The rows are grouped in 4 different ways at once. Each group adds its own fixed numbers to the row, and there is some noise. The rows also spread widely along 14 directions, which tell nothing about the answers.
In the rows, zero is written as 128.
Known rows, each followed by its group in each grouping:
[150 135 135 190 141 147 101 110 116 108  68  81 118  43  84 158  97 105
 119 136 148 104 174 167 115]  J_287 J_208 gugoz (1)
[156 115 118 135 138 119 165 201 135 153  92  96 132  81 162 128  73 103
 158 114 147 132 141 126 119]  J_751 J_208 rosor (2)
[147 116 135 163 100 117  84 126 167 103 122 109 113 207 118  91  62 138
 112 104 147  68  69  70 139]  J_287 J_405 bafum (3)
[136 151 122  98  73 103 194 142 137 158  66 177  85 149 120 136 140  63
 122 173 123 121 124 102  90]  J_63 J_542 bafum (0)
[151 132 105  95 128 163 108 142 146 102  81 131 202 108 189 155  69 111
 105  96 189  99 128 118 118]  J_104 J_183 gugoz (1)
[151 101  70 125 133  97 106 140 107 142  97 116 147 122 157 140 157 115
 157 120  74 188 148 134 111]  J_751 J_417 rosor (4)
[132 122 156  90 126  94 112 204 180 109 101 138 155 133 147 122 121 108
 102 173 169 166  75  72 127]  J_63 J_417 gugoz (2)
[ 73 160 160  47 136 163 113 129 176  91 144  81 167 129 191 132 107 107
  86  84 142 147 130 126 131]  J_727 J_747 gugoz (3)
[ 99 119 156 106 114  89 117 133 173 145 145  66 100 131 132  93 164 106
 130 120  88 192 165 112 112]  J_104 J_183 bafum (0)
[132 126  89 130 152 101 151 209 143 154  69 171 150 132 112 131 111  94
 162 130 101 182  57 115 124]  J_727 J_747 rosor (4)
[141 154 104  91  92 171 164 103 166 142  79 144 141 159 135 129  90  51
  96 110 130 116 107 106 111]  J_104 J_405 gugoz (2)
[110 107 111 141 143 168 125 128 125 153 146 135 171 148 130 123  95 142
 143  59 121 155  97 130 112]  J_104 J_542 bafum (4)
[202 140 155 124 122 132 166 173 117 109  90 136 130  83 101 143  95 102
 148 175 154 127 170 110 111]  J_727 J_417 bafum (0)
[125 129 139 153 131  65 153 152 140 211  91 158 149  92 159 128 143  66
 165 126 153 168 146 112 100]  J_63 J_417 gugoz (3)
[ 80 129 144  90 111 197 126 124 125  94 134  88 133 132 134 133 128 109
  87 112 103 175 104 164  87]  J_751 J_405 bafum (0)
[ 99 147 185 170 149 161  90 103 141  85 157 105 151 163  83 105  94 146
 135  70 129 124  77 151 124]  J_63 J_183 rosor (4)
[151 124 144 144 131  95 106 159  79  93  90 131 131 106 164 161 163 148
 101 204 172 103 117 127 114]  J_751 J_542 gugoz (4)
[116 157 124  70 146  43 101 160 180 110  90 131 168 123 189 146 141 100
 152 129 147 139 141  91 155]  J_727 J_747 gugoz (1)
[188 158 125 146 160 123 141 108 116  98 132  88  98 177 101 129 104 153
  90 134  73  43 104  94 171]  J_63 J_405 bafum (0)
[138  93 135 148 118 181 143 130  54 106 157  99 114 134 135 127 125 171
 124 128 117 125 130 142  99]  J_751 J_208 bafum (4)
[ 51 127 166 159 124 144 131  99  88 164 150 116 102 144 148 117 182 109
  89 124 113 149  83 159  86]  J_751 J_417 gugoz (3)
[147 101 105 111 128 144 105 154 105  87 124  97 158 151 180 130 112 149
 122 123 119 134  96 126 119]  J_751 J_405 gugoz (4)
[135 183 134 132 149 109 132 142 152  67  76  78  95 118 118 153  92 101
  86 127 124  47 129 142 158]  J_63 J_747 bafum (4)
[ 79 156 167  92  77 104 117  85 162 106 144 165 105 228  88 107 160 117
 131 140 115 144  80  79 127]  J_287 J_542 bafum (2)
[ 74 104 147 158 104 187 132 117 103  99 136 102  82 111  80 111  99 149
 114 115 119 127 128 151 100]  J_751 J_542 gugoz (4)
[111 115 137 129 145  99  70 140 171 147 115  55 168  83 189 138 136 100
 129  78 158 181 163 149 110]  J_751 J_208 bafum (2)
[ 71 156 135 116 130  76 108 106 179 136  92 184 133 146  63 133 131 104
 130 125 120 129 101  74 157]  J_63 J_208 gugoz (1)
[123 152 166 179 132 105 133  86  82 114 147  85  62 191 105 108 174 134
 135 140  67  96  92 158 118]  J_751 J_542 gugoz (4)
[121 105  93 192 110 119 114 157  96 113  59 178 112 132  93 135  97 133
 143 145 153 100  75 119 108]  J_104 J_747 rosor (3)
[108 145 190  94 124 101 120  89 138 128 157 111 137 137 182 128 150 129
 108 128 166  98 170  84 138]  J_751 J_208 gugoz (0)
[124 130 155  84  88 156 108  95 136  85 156  75 135 191 185 102 127 118
 141  90 117 142 131 133  99]  J_751 J_747 gugoz (3)
[ 92 122 138 144 126  74 102 148 138 116 115 118 100 151 146 123 127 145
 115 131 147  87 104 101 133]  J_104 J_542 bafum (0)
[170 114 116 109 118 179 129 133 138 114 123 123 141 164  76 112 112 130
 120 138  88 176  93  89 121]  J_104 J_208 rosor (2)
[178 144 151 100 144 103 133 175 147 123 115 111 189 137 172 128 107 100
 180 109 141 158 118 126 121]  J_751 J_183 gugoz (4)
[160 114 148 158  87 165 114 116 149 115 116 117 121 198  98  84  93  98
 146 105 125 137  69 126  83]  J_104 J_542 gugoz (4)
[112 152 170  97 121 128 100 130 156  44 138 119 104 143  59 122 111 168
 110 159 123 113 126  83 156]  J_727 J_542 bafum (1)
[178  75  81 126 113 112  99 157 139 157 103 167 171 169 150 109 125 136
 145 137 121 183  86  63 107]  J_727 J_405 rosor (0)

New rows. What belongs after each?
[106 107 137 136 125 129 123 134 111 118 142  68 104  83 141 123 152 138
 120 136 101 165 174 144 109]  J_751 J_405 bafum (1)
[133 111 106 156 132 127 156 165 114 167  94 190 140 101  94 130 110 125
 158 142 136 160 120  92 117]  J_727 J_747 rosor (3)
[ 96 166 162 132 139 140 145 177 150  76  79  97 101  80 102 145  79 103
  90 147 154  90 121 146 133]  J_104 J_542 rosor (4)
[ 52 138 158 140 158 153 129 118 144 156 155 133 120 181 105 103 120 133
  98  88  98 131  27 122 128]  J_727 J_542 gugoz (0)
[ 99 160 185 154 173 117 127 126 110 139 159 116 155 122 178 137 143 130
 105 107 165 101 105 137 128]  J_727 J_417 bafum (1)
[ 98 139 101 126 103 116 157  81  78 133 114 172  92 136  70 151 175 133
 144 149  81 132 159 123 124]  J_751 J_183 bafum (2)
[197 119 125 136 132 153  76 123 188 101  97  95 159 157  94 106  93 102
 103 115 123 149 102  91 127]  J_104 J_747 gugoz (4)
[156 149 168 181 164  90 102 137 140 114  81 122 156  71 104 148 110 102
 167 131 179 116 153 140 129]  J_104 J_747 gugoz (0)
[124 106 148 163 112  97 118 171 105  92 125 124  88 141 159 118  94 184
 109 153 190  37 101  86 132]  J_751 J_542 bafum (1)
[168 148 130 126 159 144 174 165 108 100 116  77  97  99 103 136  89 138
 140 142  79 103 135 137 145]  J_751 J_542 gugoz (1)
[ 93 139  97 103 142 166  94  86  87  61 126  92 123 126 116 166 120 176
  86 111  80  92 148 136 155]  J_751 J_208 rosor (3)
[137 102 119 101  95 115 124 175 141 129 101 140 123 157 153 110 163 116
  89 190 125 179  86  71 103]  J_104 J_747 rosor (3)
[162 141 109 146 136 128 115 108 131  96 100 153 137 160  84 132  88 140
 117 136 123  66  94  76 162]  J_104 J_405 gugoz (1)
[170 129 165 178 144 111  94 168 154  99 101 102 144 103  85 113  61 120
 178 112 155 130 129 120 129]  J_751 J_417 rosor (3)
[133  90 118 108 102 168 137 178 156 123 109 119 109 148  95  93 100 114
  97 147  93 184  78  88 102]  J_104 J_417 rosor (0)
[105 129 162 144 140 110 194 178  70 127 156 129 108 106 151 128 138 157
 152 160 129 121 123 128 122]  J_63 J_405 bafum (1)
[135 124  83 145 166 114 116 141 118 155  99 110 151  89 149 149 132 126
 112 123  93 149 139 123 135]  J_727 J_405 rosor (3)
[157  95  73 117 107  96 101  92  91 145 105 113 140 143 159 138 179 119
 176 119  71 181 173 132 101]  J_751 J_208 gugoz (4)
[152 144 181  72 114 147 131 168 211  94 117 100 137 110  95 107 119  91
  55 186 131 187 134  60 133]  J_63 J_405 rosor (4)
[147 147 161  99  94 122  92  90 162  81 116  87 147 140 165 127 109 102
 143 108 162 119 182 126 115]  J_287 J_542 gugoz (4)
[150 130 124  41 136 126 153 167 127 114 149 125 166 124 160 137 148 134
 145 147  91 199 157  89 133]  J_727 J_417 bafum (1)
[147 110  96 161 141 121 153 136 103 147 121  86 116 105 141 130  85 130
 177  78  96 109 170 145 125]  J_751 J_405 bafum (0)
[155 111 109  56 139 144 115 156 128 120 141 116 193 149 204 138 141 146
 115 127 117 186 118  98 119]  J_727 J_542 gugoz (4)
[168  95  98 101 100 121 108 121 103 116 125 122 159 161 192 124 159 129
 140 132 114 167 151 106 101]  J_104 J_417 rosor (4)
[ 96 112 118 137 136  75 114 153 132 168  91 165 141 103 128 135 169  98
 133 153 126 188 120 107 114]  J_727 J_417 gugoz (4)
[105 108 105 124 164 128 119 134 102 148 120 144 157  90 140 160 138 160
  77 142 136 124 134  88 153]  J_751 J_208 gugoz (4)
[115 132 137 152  82  96  89  94 139  92 103 112  94 174 106 115 107 119
 150 107 133  85 132 121 113]  J_63 J_208 bafum (3)
[ 87 112 136 156  96  51 126 206 154 154  77 136  96 156 158 102 107  90
 175 139 151 138  53 122  96]  J_287 J_542 gugoz (3)
[104 115 149 116 101 194 137 105 132 117 151 127 123 154  86 104 114 132
 123 117 117 167 107 116 101]  J_104 J_542 gugoz (2)
[167 140 197 158 150 112 172 151  66 137 155 156 153 139 139 126 153 143
 174 176 158 120  96 109 117]  J_104 J_208 gugoz (1)
[109 123 113 181 178 127 120  82  92 191 156 120 134 146 135 131 146 161
 110  87  89 110 104 117 143]  J_751 J_542 gugoz (3)
[171 113  73 113  91 116  90  62 153 112  92 108 102 163  91 116 160 106
 110 139  62 149 176  83 131]  J_104 J_747 gugoz (4)
[175 118 133 159 121  81 142 153  92 123 101 121  99 111 173 138 133 148
 119 189 180  60 153  91 130]  J_104 J_542 gugoz (2)
[124 129 158 104  98 139 102 124 194 117 121 115 155 151 126  98 103  89
 143  93 143 180 133 107 102]  J_104 J_542 rosor (4)
[ 63 127 138 124 110 125 125 115 153 160 123 133 103 138 127 119 165 105
  43 156 121 150  93  88 120]  J_287 J_405 bafum (1)
[163 154 117  85 115 134 168  85  82 106 127 116 130 139 153 147 152 107
 152 135  83 123 196 129 126]  J_104 J_417 gugoz (4)
[ 51 134 176 129  77 168 106 121 153  73 106 113 111  93  95 124 108  97
 107 136 172 161 134 150  92]  J_287 J_405 rosor (2)
[117 130 149 131 135 145 141  78 139 189 167 157 145 179 138 105 126 133
  92  99 145 104 100  57 144]  J_727 J_208 gugoz (2)
[136 157  76  72 147 125 128 105 148 107 118  79 147 150 171 156 112 115
 130  72  77 119 159 128 162]  J_287 J_747 bafum (2)
[ 98  91 118 163  88 161 139 112  64  90 125 122  51 138 103 114 116 169
 101 149 111  78 128 125 107]  J_751 J_417 rosor (0)
[112 169 163 140 140 130 128 136 149  67 101  64  85 122 110 130  85 107
 112 118 133  68 115 156 145]  J_751 J_747 gugoz (2)
[140 121  90 158 133 187 146 149  80  94  85 145 118 115  48 155  77 132
 146 120  95 128  91 162 112]  J_751 J_417 bafum (2)
[ 91 105  89  93 140 150 153 125 119 176 152 118 135 171 173 116 166 125
  92 106  56 190  84 108 125]  J_287 J_747 gugoz (4)
[157 140 115 115 118 140 132 110 124 147  92 153 184 122 155 160 111  89
 137 104 159 133 153 123 110]  J_287 J_208 bafum (4)
[123 170 185 142  92 132 153 125 115  62 104  85  59 137 100 124 128  89
 126 155 129  87 137 169 101]  J_751 J_747 bafum (4)
[147 116 157 198 120 133 114 106 136 150 134 107 119 139 134 101  96 118
 120  90 180  83 132 111 112]  J_104 J_417 bafum (2)
[108 131 153 121 115  80  83 134 159  59 111  73  95 105 111 119 111 127
 150 139 124 124 175 118 145]  J_287 J_417 gugoz (1)
[111 161 137 152 118  79 131 104 149 148  88 151 101 135 123 130 103  97
 134 121 155  60 141  98 137]  J_727 J_542 gugoz (3)
[144 105 152 190 135 130 137 140 116 152 155  89 112 146 145  89  81 148
 138 109 134  95 104 101 131]  J_287 J_405 gugoz (3)
[ 78 148 142 135 163  98 102  96 146 138 149 109 137 155 108 123 159 128
 143  87  70 165 105 137 140]  J_63 J_542 gugoz (4)
[161 178 188 178 166 101 156  92 118 148 139 102  91 128 106 124 141 110
 100 149 128  60 136 105 159]  J_751 J_417 gugoz (2)
[ 88  93 123 135  96 162 123 121 146 114 132 131  98 113  36 101  96 132
 130 109  98 175 160  99 121]  J_104 J_417 bafum (4)
[110 176 168  88 170 162 115 117 134  52 157  77 137 154 108 137 143 144
  81 128  75 138  96 135 161]  J_751 J_747 rosor (4)
[116 173 150  93 179  86 164 128  91 155 159 159 183 137 159 162 187 140
 155 137 100 158 125 112 154]  J_287 J_183 bafum (1)
[106 141 170  85  93 161 150  97  84  92 175 111 103 187 145 119 182 145
  82 157 100 131 118 122 106]  J_751 J_183 bafum (4)
[121 108 118  98 128 146 101 169 149  83 104 165 161 103  81 136 111 155
 120 157 136 181 112  76 137]  J_751 J_747 rosor (1)
[147 144 159 186 134  48 106 158 122 108  79 102  95 108 126 137 127 110
 148 157 165  75 142 135 127]  J_727 J_208 bafum (4)
[168 140 154  99 124 160 182 176 145 115 127 139 133 128  85 116  77 124
 142 153 116 155 119  85 135]  J_287 J_542 rosor (4)
[168 116 151 144 172 137  87 145  86  82 134  88 164  75  83 147 156 166
 178 159  93 205 150 156 120]  J_727 J_208 gugoz (1)
[138 146 169 156 159 152  79  77 122  86 164  39 159 123 148 130 134 136
 116  80 122 126 163 167 126]  J_104 J_405 bafum (4)
[180 124 109  97 162 144 119 126 120 115 128 128 208 123 130 147 115 136
 196  93 100 187 153 122 133]  J_104 J_747 gugoz (0)
[145 146 144 116 172  74 123 146 129 130 143 112 171 115 155 139 135 141
 162 131 112 147 147  95 159]  J_63 J_405 gugoz (3)
[130 129 126  76  66 141  96 124 185  51  83 100 108 124 104 115 113  96
 117 149 129 155 174 101 111]  J_104 J_747 rosor (1)
[170 173 131 110 135 175 161 106 136  99 119 118 148 169  87 126 101  91
 168  96  80 145 109 144 126]  J_104 J_747 rosor (2)
[118 174 178 139 177  88 138 131 126 118 147  75 109 135 137 137 144 134
 123 124 106  92 123 136 153]  J_104 J_542 bafum (0)
[ 86 125 134 132  92 100 140 110 137 116 127 105  50 159 130  96 118 130
 113 128 113  72 144  99 131]  J_727 J_542 gugoz (4)
[ 86 144 133  70 106  39 111 131 187 109 113  77  83 177 177 110 155  95
 136 128  88 129 137  95 149]  J_287 J_747 gugoz (0)
[171 108 180 209 162 128 148 180  91 161 142 144 159 129 144 108  87 144
 173 120 179 118  68 119 111]  J_287 J_417 rosor (0)
[162 108  90 157 130 131 133 196  84 106  80 125 121 126 161 146  76 161
 120 155 144  80  80 120 122]  J_287 J_542 rosor (3)
[ 99 123 170 146  79 110  94 149 144 116  93 128 105 166 108 103 143  89
 130 164 140 171  60 125  79]  J_287 J_208 rosor (3)
[ 96 150 166 147 129 120 119  68 149 168 135 108 123 153 157 113 169  77
  73 105 125 129 117 129 107]  J_63 J_417 gugoz (4)
[117 139 167 129 148 137 111 154  83  61 125 106 161  96 162 163 115 161
 147 142 171 120 129 165 122]  J_287 J_542 gugoz (4)
[166 141 117 158 150 149 153 132 137 173  94 167 173  98  66 147 100  98
 149 107 131 164 125 123 115]  J_63 J_183 bafum (2)
[ 64 142 174 101 162 123 104 157 130  72 139 146 165  76  98 158 129 176
  99 159 171 144 126 102 160]  J_63 J_183 gugoz (2)
[141 197 169 123 124 143 138  73 134  79 118  93 129 139 108 146 105  90
 150  85 119  88 171 173 121]  J_63 J_542 bafum (4)
[139 142  66 161 149  98 143 107  86 140  89 120  81 150 100 144 127 138
 118 133  55  61 115 117 157]  J_104 J_183 gugoz (3)
[171 141 163 164 135 139 100 109 178 134 108 107 150  97  86 119  89 104
 139 101 162 140 163 113 123]  J_751 J_542 rosor (2)
[169 125 122 110  95 169 159 111 120 116 116 125 104 136  92 121 109 121
 115 149 102 126 155 101 115]  J_751 J_542 gugoz (4)
[133 130  96 156 159 112 121 143  64  88  84 151 140  76 109 180 109 167
 164 143 134  93 152 149 141]  J_727 J_542 gugoz (4)
[175 125 172 158 161 122 157 157  70 155 153 158 166 129 160 132 152 158
 152 166 158 132  89 108 114]  J_751 J_542 gugoz (1)
[141 146 158 173 132  63 111 122 161 170  93 153 127 154 106 115 146  84
 144 136 143 131  93 100 121]  J_751 J_542 gugoz (4)
[115 107 115 115 101 167 149 141 154 131 124 119 114 131  69 103  87 115
 152  93  86 183 139 116 107]  J_104 J_542 bafum (4)
[168 128 117 101 110  58 106 202 176  97  55 110 115 125 153 136 145  92
 101 200 155 139 116  81 129]  J_104 J_747 bafum (2)
[202 129 116 132 114 129 165 104 127 145 128 130 107 171 104 103 124 115
 123 138  80 116 146  71 133]  J_63 J_417 rosor (4)
[ 97  85 157 122 102 144 103 200 127  77 120 110 142  86 127 119 110 134
 140 143 166 198 130 136  87]  J_104 J_417 bafum (4)
[149  99 153 136 116 153 164 207 100 114 112 106 135  81 140 118 100 120
 156 153 155 170 129 148  83]  J_104 J_183 gugoz (4)
[120 112 120 138  99  86 124 140 166 170  86 112  95 150 123 106 132  76
 132 121 115 146 118 105 100]  J_104 J_208 bafum (0)
[183 152 162  95 153 112 130 151 162 132 123  79 164  82 153 144 137 100
 119 137 135 172 191 116 127]  J_751 J_542 bafum (4)
[130 166 147 108  93  96 141 137 181 104  78 146  84 171  55 114 106  62
 123 146 105 114 105  90 134]  J_751 J_417 bafum (4)
[138 173 133  32 116 151 138 114 177  93 111  85 114 154 106 140 144  90
  54 151  67 147 142  97 139]  J_751 J_183 bafum (0)
[ 78 134  94  73 167  73 103 141 138 119 117 117 170 116 183 158 151 129
 172  88  90 173 148 134 150]  J_727 J_747 gugoz (0)
[107 135 140  63  96 168 166 109  99  85 170 121 110 169 133 115 129 150
 118 134  79 140 146 100 124]  J_63 J_417 rosor (3)
[164 125 116 188 165 108 116 135 117 153  85 136 142  87  76 152 138 120
 125 150 111 148 123 124 126]  J_63 J_405 bafum (0)
[163 121 112 133 189 111 140 152  90 157 136 119 166  86 142 156 128 168
 128 143 113 129 154  84 167]  J_104 J_208 gugoz (3)
